There are 12 hidden switches. A switch that is on adds its own fixed numbers to the row, and there is some noise. The rows also spread widely along 15 directions, which tell nothing about the answers.
In the rows, zero is written as 128.
Known rows, each followed by its switches (1 for on, 0 for off):
[ 89 133 104 107 126 153  70 111 100 146 141  86 159 107 143  86 154 125
 139  88 137  89 101 133  72 155 100 110 118 131 157  99 182 166] -> 0 0 1 0 0 1 1 0 1 1 0 1
[166 119 151  94 121  99 116 114 166 143 142  97 116 147 126 165 136 153
 161 137  99 159 137 120 137 151 123 149 131 153 122 137 114 122] -> 1 1 1 0 0 1 0 0 0 0 0 1
[169 114 150 124 164 136 114  99 129 128 147 123 146 107 115 119 133 140
 131 145 136 131  95  91  91 135 112 123 122 111 190 117 128 131] -> 0 0 0 0 0 1 1 1 1 1 0 1
[140 117 142 132  92  97 162  91 121 145 106  72 138 118 129 148 147 109
 152 129 108 114 103  71  92 141 100 154 148 116 162 122 147 179] -> 1 0 0 1 0 1 0 1 0 1 1 1
[110 113  96  97 106 132 210  98 147 174 119  74 135 149 132 146 174 116
 165  53 112 106 124  83 111 123  89 132 142 147 130 107 164 199] -> 1 1 0 1 0 1 1 1 0 0 0 0
[ 68 102 107 125 131 111  74 102 142 168  74  93 111 127  83 146 152 117
 160  73 110 106 176 108 101 150 158  91 125 141 129  61 140 131] -> 0 1 0 1 1 1 0 0 0 1 0 1
[ 92  82 144 121 142 112  94 113  94 132 122  83 163  86 115 185 144 111
 154 107 158 119 117 105 100 104 126 127 171 115 164  93 133 147] -> 1 0 0 1 1 1 0 1 1 0 1 1
[ 99 114 115 132 137 145 104  90 154 117 105  90 122 119 103 134 128 106
 134 147  91  86 130  84 116 106 117 121 117 185 114 107 128 119] -> 1 0 0 1 0 0 0 1 0 0 0 1
[133 107 132  88 144  93  18 123 175 145 144  89  81 157 116 155 130 163
 167 105  94 143 169 150 109 185 153 127  89 157 104  94 147 112] -> 1 1 0 0 1 1 0 0 1 1 1 0
[147 128 125 102 163 115 107  84 119 153 123 110 157 109 114 148 117 146
 166  78 149 122 100 139  57 121 137 151 152 127 149 120 186 158] -> 1 1 0 1 0 1 0 0 0 1 1 1
[131 127  99 116 133 143 116 112 153 151 105 126 143 109 137 137 140 132
 102 102 114  84 177 102 135 112 127 108 153 189 136  93 146 148] -> 1 1 1 0 1 1 1 1 0 0 0 0
[108 115 101 113 110 143  81 134 140 148 105  94 160  91 146 113 133 147
 112 129 144  90 174 129 131 145 145 120 135 179 128  78 153 130] -> 0 1 0 1 1 0 0 1 1 1 1 1
[112 162 113 110 113 173 165 119 133 134 141  67 143 128 167 117 145  96
 140 100 108  74 140  76 146 117  57 141 166 238  97 117 134 170] -> 1 0 0 0 0 1 1 0 1 1 0 1
[166 106 165  84  78  77  59 106 165 158 122 105 116 134 145 146 114 155
 155 145 117 127 168 132 123 198 139 117 110 120 143  99 153 131] -> 1 0 1 1 0 0 1 0 1 0 0 1
[125 139 167 118 106  88  65 161 112 115 164  72  86 133 134 143 135 105
 167 127  96 140 142 126 123 186  97 156 160 160  81 124 115 148] -> 0 0 0 1 0 0 1 1 0 1 1 1
[127 132  72 147 131 121 120  83 147 139 110 148  93 134 155 168 151 173
  75  76  88 125 186 107 163 110 164  82 123 209 125 103 108 152] -> 0 0 0 0 0 1 1 0 1 1 1 0
[ 39 131  58 109 165 232 184  94 107 128 146  74 189 112 164 154 144 130
 117  53 173  78 145  82 161  46  88  97 164 242 113  84 113 173] -> 0 0 0 1 0 1 1 1 1 1 1 0
[130 120  99 120 139 120  89 119 133 129  91 117 173  98 141 107  96 189
 107 143 160 131 141 159 109 137 178 139 106 125 154 112 136 110] -> 0 0 1 0 0 0 1 1 0 1 0 0
[ 99 169 142 117  75  84  83 100  92 142 135  56 133 144 168 133 115 143
 136  94 129 119 116 139  97 189  87 155 121 101 133 126 138 188] -> 1 1 0 0 1 1 0 0 0 0 1 1
[ 99 118 106  95 151 127 111 130 126 149 138 113 109 148 123 170 151 152
 155  47 136 133 154 144 131 118 148 116 137 154  97 103 112 137] -> 1 0 0 0 0 0 0 0 1 1 1 0
[105 150  99  91 184 146 100 130 130 130 176 105 102 170 114 137 155 155
 152  50 114 136 117 157 112 127 122 134 112 161  89 124 118 139] -> 1 0 0 0 0 1 1 0 0 0 0 1
[ 96 109  97 139 174 138  38  88 156 140 146 114 106 140 111 109 117 134
 135  74 112 141 146 103  75 155 107  69  79 157 166  66 188 165] -> 0 0 1 1 0 0 1 0 0 1 0 0
[137 153 139 147 150 116 165 137 135 117 110  79 119 141  88 108 125 106
 154 153  97 128  90  85 101 140  99 179 136 136 117 137  87 122] -> 1 0 0 1 0 0 0 0 0 0 0 1
[120 151 119  96 138 139 197 135  86 166 132 103 134 128 101 144 211  98
 162  36 118  88  97 106  95 114 109 147 204 127 108 128 106 177] -> 1 1 0 1 0 1 1 1 0 1 0 1
[148 106 133 118 101  86  96 136 120 156 142 106  81 124 103 119 198  86
 173  90  62 108  95 113  63 169 104 133 146 123 128 125 190 178] -> 1 0 0 1 0 0 1 0 1 0 1 0
[107 114 133 141 133 125 144 118 112 168 135  88 127 116  98 135 177  91
 173  67 110 133 120  62  83 137  80 111 175 144 161  96 131 176] -> 1 1 0 1 1 0 1 0 1 1 1 0
[132 120 142 110 140  98 130 135 127 140 147  93 122 139 119 159 142 138
 165  99 133 165 120 125 123 147 117 149 149 129 122 129 105 141] -> 0 1 0 0 0 0 0 0 1 1 0 1
[134 135 160 128  78  82  82 142  94 153 109 109 117 100 127 115 146  95
 156 115 115 109 134 131  87 179 118 137 168 104 131 120 160 155] -> 0 0 0 0 0 0 0 0 0 1 1 1
[135 196 114 132 124 148  66  94  72 127 179 147 151 126 195 139 133 195
  53  89 151 155 139 167 150 135 139  95 153 160 140 137  83 160] -> 0 0 1 1 1 1 0 0 0 1 0 0
[179 164 139 116  94 112 133  86 105 163 132 130 149 102 170 133 135 127
 151  95 124 129 105 138  97 114 117 144 196 183 121 166 175 167] -> 1 0 0 0 0 0 0 0 1 1 0 0
[119 126 127 134 132 165 160  88 105 142 156  99 195 108 152 128 133 158
 142 120 171 181  93 112 125 101  99 123 147 140 186 137 119 141] -> 0 0 0 0 0 1 0 0 0 0 0 1
[136 152  94 119 204 141 133 169 161 159 160  87 119 148 120 101 123 147
 166  47 139 167 165 117 102 160 104 151 146 205 114  83 157 161] -> 0 1 0 1 1 1 1 0 1 1 1 0
[124 133 106 103 159 135 152 135 115 130 117 121 133 109 133 185 165 110
 125  83 129  82 149 118 154  72 151 144 209 210  74 121 103 144] -> 0 0 0 1 1 1 1 1 1 1 0 0
[142 112 139  99 143  61  80 177  92 134 157 103 139 117 142 161 153 142
 149  71 162 155 115 181 104 157 147 176 169  89 136 123 158 170] -> 0 0 0 0 1 1 1 0 1 1 0 1

New rows. What belongs after each?
[133  86 103 105 115 139 113 132 154 174 108 133 125 117 111 128 180 149
 146  94 112 121 167 130 120 130 169  97 129 147 134  94 152 113] -> 1 0 0 0 0 0 0 1 0 1 1 0
[ 86 139  97 124 146 148 107 115 109 143 135  69 165 107 153 116 113 129
 142  73 160 116 138 108  93 141  92 123 147 174 148  81 169 183] -> 0 0 1 1 0 1 1 0 1 1 1 1
[101 112 119 121 121 145 121  86 136 142 138  94 129 122 108 127 174  87
 148 104  80  89 100  68  93 120  66 107 133 155 148 117 159 170] -> 1 1 1 0 0 0 1 0 0 0 0 1
[124 139 115 139 198 138  67 125 125 121 130 112 127 112  97  89 106 141
 134 121 134 123 103 128  63 145 124 134 102 123 160 103 151 119] -> 0 0 0 0 0 1 0 0 1 0 1 1
[186 155 153 104  84 101 148 119 119 153 163 101 127 134 169 141 154 155
 147 117 111 149 120 125 131 166 109 154 162 150 131 152 124 165] -> 1 0 0 1 0 1 1 0 1 0 1 1
[170 107 133 108 147 143 149  70 120 145 176 142 176 119 160 152 128 179
 120 105 177 171  88 123 113 100 116 110 128 109 196 137 144 160] -> 0 0 0 0 0 0 0 1 1 1 0 0
[164  90 128  69 148 153 119 142 161 144 187  84 171 134 145 126 136 177
 161 128 163 157 114 146 120 148 119 151 105 134 160 109 172 131] -> 1 0 0 1 0 1 0 0 1 0 1 1
[ 90 139 118 138 177 134  99 152 118 132 118  99  97 122  83 126 151  90
 161  81 106 120 141 106 105 130 121 127 161 176 100  95 105 124] -> 0 0 0 0 0 1 0 0 1 1 0 1
[156 149 123 141 130 131 125  86 103 138 147 154 134 121 141 145 166 163
  80 105 114 138 123 107 128 128 137  96 150 131 176 127  93 163] -> 0 0 1 1 0 1 1 0 0 1 0 1
[106 133 108 129 127 115  65 121 141 131 144  97 108 140 165 141 126 130
 110  87 117 125 170 122 140 148 110 108 121 186 123  89 153 171] -> 0 0 0 0 1 1 0 0 1 1 0 0
[115 126 149 122  82 108  75 107  96 159 126 104 140 109 147 141 144 139
 146  97 138 132 146 135 107 163 129 106 145 108 160 105 140 150] -> 1 0 0 0 0 1 0 0 0 1 1 1
[182 158 174 131 144  82 116 146 141 150 171 111  67 145 119 149 140 129
 179  98  86 199 152 103 122 182  95 145 176 177 110 136 100 139] -> 0 1 0 0 0 1 1 0 1 0 1 1
[ 84 116  89 137 116 135 156  65 129 147  91 135 158 121 166 203 117 152
  82  73 162 114 198  95 189  65 151  78 164 194 138  85 105 167] -> 0 0 0 1 1 0 0 0 0 1 0 0
[ 90 137 107 105 158 137 147 151 111 137 144  86 109 165  88 127 195 117
 137  75 108 105  98 111 114 144 119 142 126 100 113 106  86 153] -> 0 0 0 1 1 1 0 0 0 1 0 1
[113 127  97  87 114 121 113 123 113 129  92 102 150 106 136 139 134 141
 122 111 134  60 127 149 105 125 162 153 143 139  96 118 148 146] -> 0 0 1 1 0 0 1 1 0 1 1 0
[135 122 136  92 188 152 131 136 156 111 110 134 132 134  81 139 107 119
 126 141 138  64 139 108 132 100 134 141 123 127 115 100  95  94] -> 1 0 0 0 0 0 0 0 0 0 0 1
[127 144 142 134  62  77 136  95 103 162  56 100 149 101 149 149 124 117
 139 109 126 102 160 107 109 150 142 130 183 128 146 111 132 165] -> 1 0 1 1 0 1 1 0 0 1 0 0
[106 105  99 146 159 136 132 120 122 132 109  97 166  94 124 147 137 141
 143 117 144 162 133 119 124  82 153 137 168 186 140 119 123 122] -> 0 0 0 1 1 1 1 1 0 0 0 0
[158 116 178 123 106 104  98  99 131 135 109 120 140  91 145 164 101  91
 153 149 126 116 162  86 123 127 107 120 193 171 144 116 149 144] -> 0 0 1 0 0 1 1 0 0 1 0 0
[187 155 153  95 118  93 132 132 104 136 120 128 133 105 132 140 150 115
 144 123 118  94  93 156  91 126 137 189 187 125 103 168 155 146] -> 1 0 0 0 0 1 0 1 0 0 0 1
[157 122 152  92 129  93  88 111 143 155 160 113 100 146 125 155 151 136
 162  84 102 148 136 121 103 173 111 123 138 126 138 117 150 163] -> 0 1 1 0 0 1 1 0 0 1 0 1
[126 135 120 145 136 149 139  95 119 124 114 102 153  95 127 106 122 120
 126 140 122 102 105  81  96 114 102 133 140 162 152 123 135 143] -> 0 0 0 0 0 0 1 1 0 1 1 1
[ 87 111 132 144  85  99 107  98  92 107 104  68 172  88 171 167 117 111
 132 132 144 120 125 112 136 111 111 146 168 160 143 129 142 169] -> 0 0 0 0 0 1 1 0 0 1 0 1
[ 81 143 125  61 109 122  95 106  89 137 123  78 125 152 121 153 157 155
 128  84 134  47 104 147 107 162 141 136 105  74  92 111  74 142] -> 1 1 0 1 1 0 1 1 1 1 1 0
[126 159 105 132 144 145 140  83  94 145 129  98 131 116 116 117 164 134
 162 100  99 133  61 117  65 115 127 143 155 168 120 158 128 140] -> 0 0 0 1 0 1 0 0 1 1 1 0
[133 125 129  52 155 153  97 136 150 116 153  92 121 157 125 127 129 126
 150 127 126  65 109 143 117 146 113 154  95 138  90 116 152 126] -> 0 0 0 0 0 1 0 0 1 1 0 0
[142 111  94 102 191  87  67 128 165 144 139 127  86 161 105 137 126 169
 117  56 126 113 148 143  85 172 151 125  75  96 148  73 180 171] -> 0 1 0 1 1 1 1 0 1 0 1 0
[127 162 102 109 144 118 136 122 151 148 101 106  83 162 106 125 144 141
 134  88  93  99 154 120 119 160 151 139 116 154  82 102 104 134] -> 0 0 0 1 0 1 0 1 0 1 0 1
[ 67 116  67 166 119 135 178 109 108 149 102 101 150 122 127 118 176 133
  85  64 126 110 125  78 117 122 104  96 114 101 196  84 136 198] -> 0 1 0 0 0 1 0 0 0 0 1 1
[ 44  76  98 128 128 120 131 119  91 127 143  85 146 124 126 182 178 119
 139  59 142 130 110 110 131  92 109 109 145 111 148 107 125 181] -> 0 0 0 0 1 0 1 0 0 0 1 0
[126 125 169 121  74 129 139 121 123 159  98  92 122 105 110 125 160  89
 171 142  92  96 153  66 117 158  95 113 168 140 136 108 100 125] -> 1 1 0 0 0 1 1 1 0 0 1 0
[148 169 132  82 112 121 126 167 109 148 122 137 126 111 165 147 136 125
 122  83 147  79 185 151 155 135 136 137 208 185  66 117 111 147] -> 0 0 1 0 0 0 1 1 1 1 0 0
[138 107 107 114 154 142 147 122 120 159 162 131 156 125 130 153 183 144
 142  50 137 162 115 130 114 100 123 117 161 142 161 124 154 168] -> 1 1 0 0 0 1 0 0 0 1 0 0
[148 115  87 118 179 158 132  82 140 157 131 123 159  96 130 146 138 170
 171  82 138 169 123 133  93  75 164 128 168 231 133 134 170 121] -> 0 0 0 1 0 1 1 0 1 1 1 0
[112 117 108 117 157 106 129 124 129 101 111  89 123 126 120 148 128  99
 110 118 115  62 107  90 106 119 109 154 131 138 116 104 140 177] -> 0 0 1 1 0 0 1 1 1 1 0 0
[151 202 130 127  99 105 166 125  82 160 114 146 122 118 156 129 159 106
 100  67 113  82 141 110 125 136 104 139 218 154 107 141 111 195] -> 0 0 1 0 1 0 1 0 0 1 0 1
[ 67 152 104 140 172 109 113 133  95 119 103  90  96 129  94 157 131 106
 146  63 115 107 131 119 103 122 130 141 165 166  75 108  88 148] -> 0 1 0 1 0 0 0 0 1 1 1 0
[148 170 114 122 141 105 120  99 109 132 124 123 117 124 133 127 135 138
 118  92 105 106 100 136  91 133 125 152 147 144 114 151 138 162] -> 0 1 0 0 0 1 1 1 0 0 0 1
[131  97 134  76 158 144 101  66 136 129 129 134 146 131 100 168 143 173
 132 129 137 106 100 133 117 107 167 113  98  94 149 128 101  97] -> 0 1 0 0 0 1 0 0 0 1 0 1
[134 173 114 124 131 142 165  90  90 165 103 132 144 102 128 141 143 135
 138  64 139 106 132 119 100  95 140 126 199 173 113 128 113 150] -> 1 0 0 1 0 0 0 1 0 1 1 1
[112 142 140 130 129  98  91 147  81 143 110  95 133  87 107 142 161  96
 154 102 123 111 115 128  87 139 132 153 202 136 116 121 124 142] -> 0 1 0 1 1 1 0 0 1 0 1 1
[112 130 116 156 186 106  95 100 139 125  75 110 100 101  92 148  99 104
 151  99 107 105 157  82  88 111 136 127 156 197 124  91 139 129] -> 0 0 0 0 0 1 1 0 1 1 1 1
[ 79 122  84 103 159 136 146  96 100 166 159  81 147 140 136 161 162 171
 175  21 160 169 104 136  96 109 132 125 147 151 124 117 132 172] -> 0 0 0 1 1 0 1 1 1 1 1 0
[109 127 143 110 114 141  44 113 104 143 131 103 129 115 116 111 144 150
 153 133 121 129 136 131  93 179 145  95 118 121 145 100 111 106] -> 0 0 1 1 0 1 1 0 0 1 1 0
[123 123  91 138 141 143 149  79 139 176 128 124 143 110 133 144 147 145
 162  56 132 179 144 114 106  96 133 102 171 211 135 119 160 156] -> 0 1 0 1 0 0 0 1 0 1 0 0
[146 135 144 110  69  98  98 155 103 138 131 115 127 122 165 127 159 142
 109 129 124 119 144 150 148 181 139 133 140 106 130 125 113 147] -> 0 0 0 0 0 1 0 0 1 1 0 0
[ 81  89 127  83 108 118 113  79 172 195 146  69 109 173 119 168 160 143
 199  58 117 168 163  89 124 165  94  83 102 133 148  77 140 158] -> 0 1 1 0 1 1 0 0 0 0 0 1
[ 70  70 108  98  70 117  92 127 146 137 134  35 142 133 152 128 163 130
 155 131 119 123 119 126 130 165 109 133  78 130 129 100 165 152] -> 0 0 0 0 0 0 0 1 1 1 0 1
[ 71 121  89 136 127 127  56 111  95 114 192  62 133 140 156 127 182 151
  98  74 111 141  80 138  98 159  90 116  77 116 159 113 146 195] -> 1 1 0 0 0 1 0 1 1 1 0 1
[ 49 133  71 106 121 159 133  83  96 157 101  83 174 113 141 156 161 153
 123  50 151  96 134 138 119  94 144 107 150 157 122  99 118 159] -> 1 1 1 1 0 1 0 1 0 0 0 1
[119  86 119 115 152 118 138 121 137 141 123  83 151 112 114 167 156 120
 177 104 128 141 115 106 112  93 131 149 168 168 137 119 144 135] -> 1 0 0 1 1 1 1 0 1 0 0 0
[169 106 143 111 145 146  62  60 131 165 192 179 137 128 135 147 145 190
 128  85 143 194 127 143 104 139 144  53 116 116 196 117 150 138] -> 0 1 0 1 0 0 0 0 0 1 0 0
[135 140 147  96 106 125 150 144  88 143 120 119 174  97 133 128 139 129
 144 112 165 103 113 148 118 127 124 153 185 107 128 142 118 138] -> 0 1 0 0 0 0 1 0 0 0 0 1
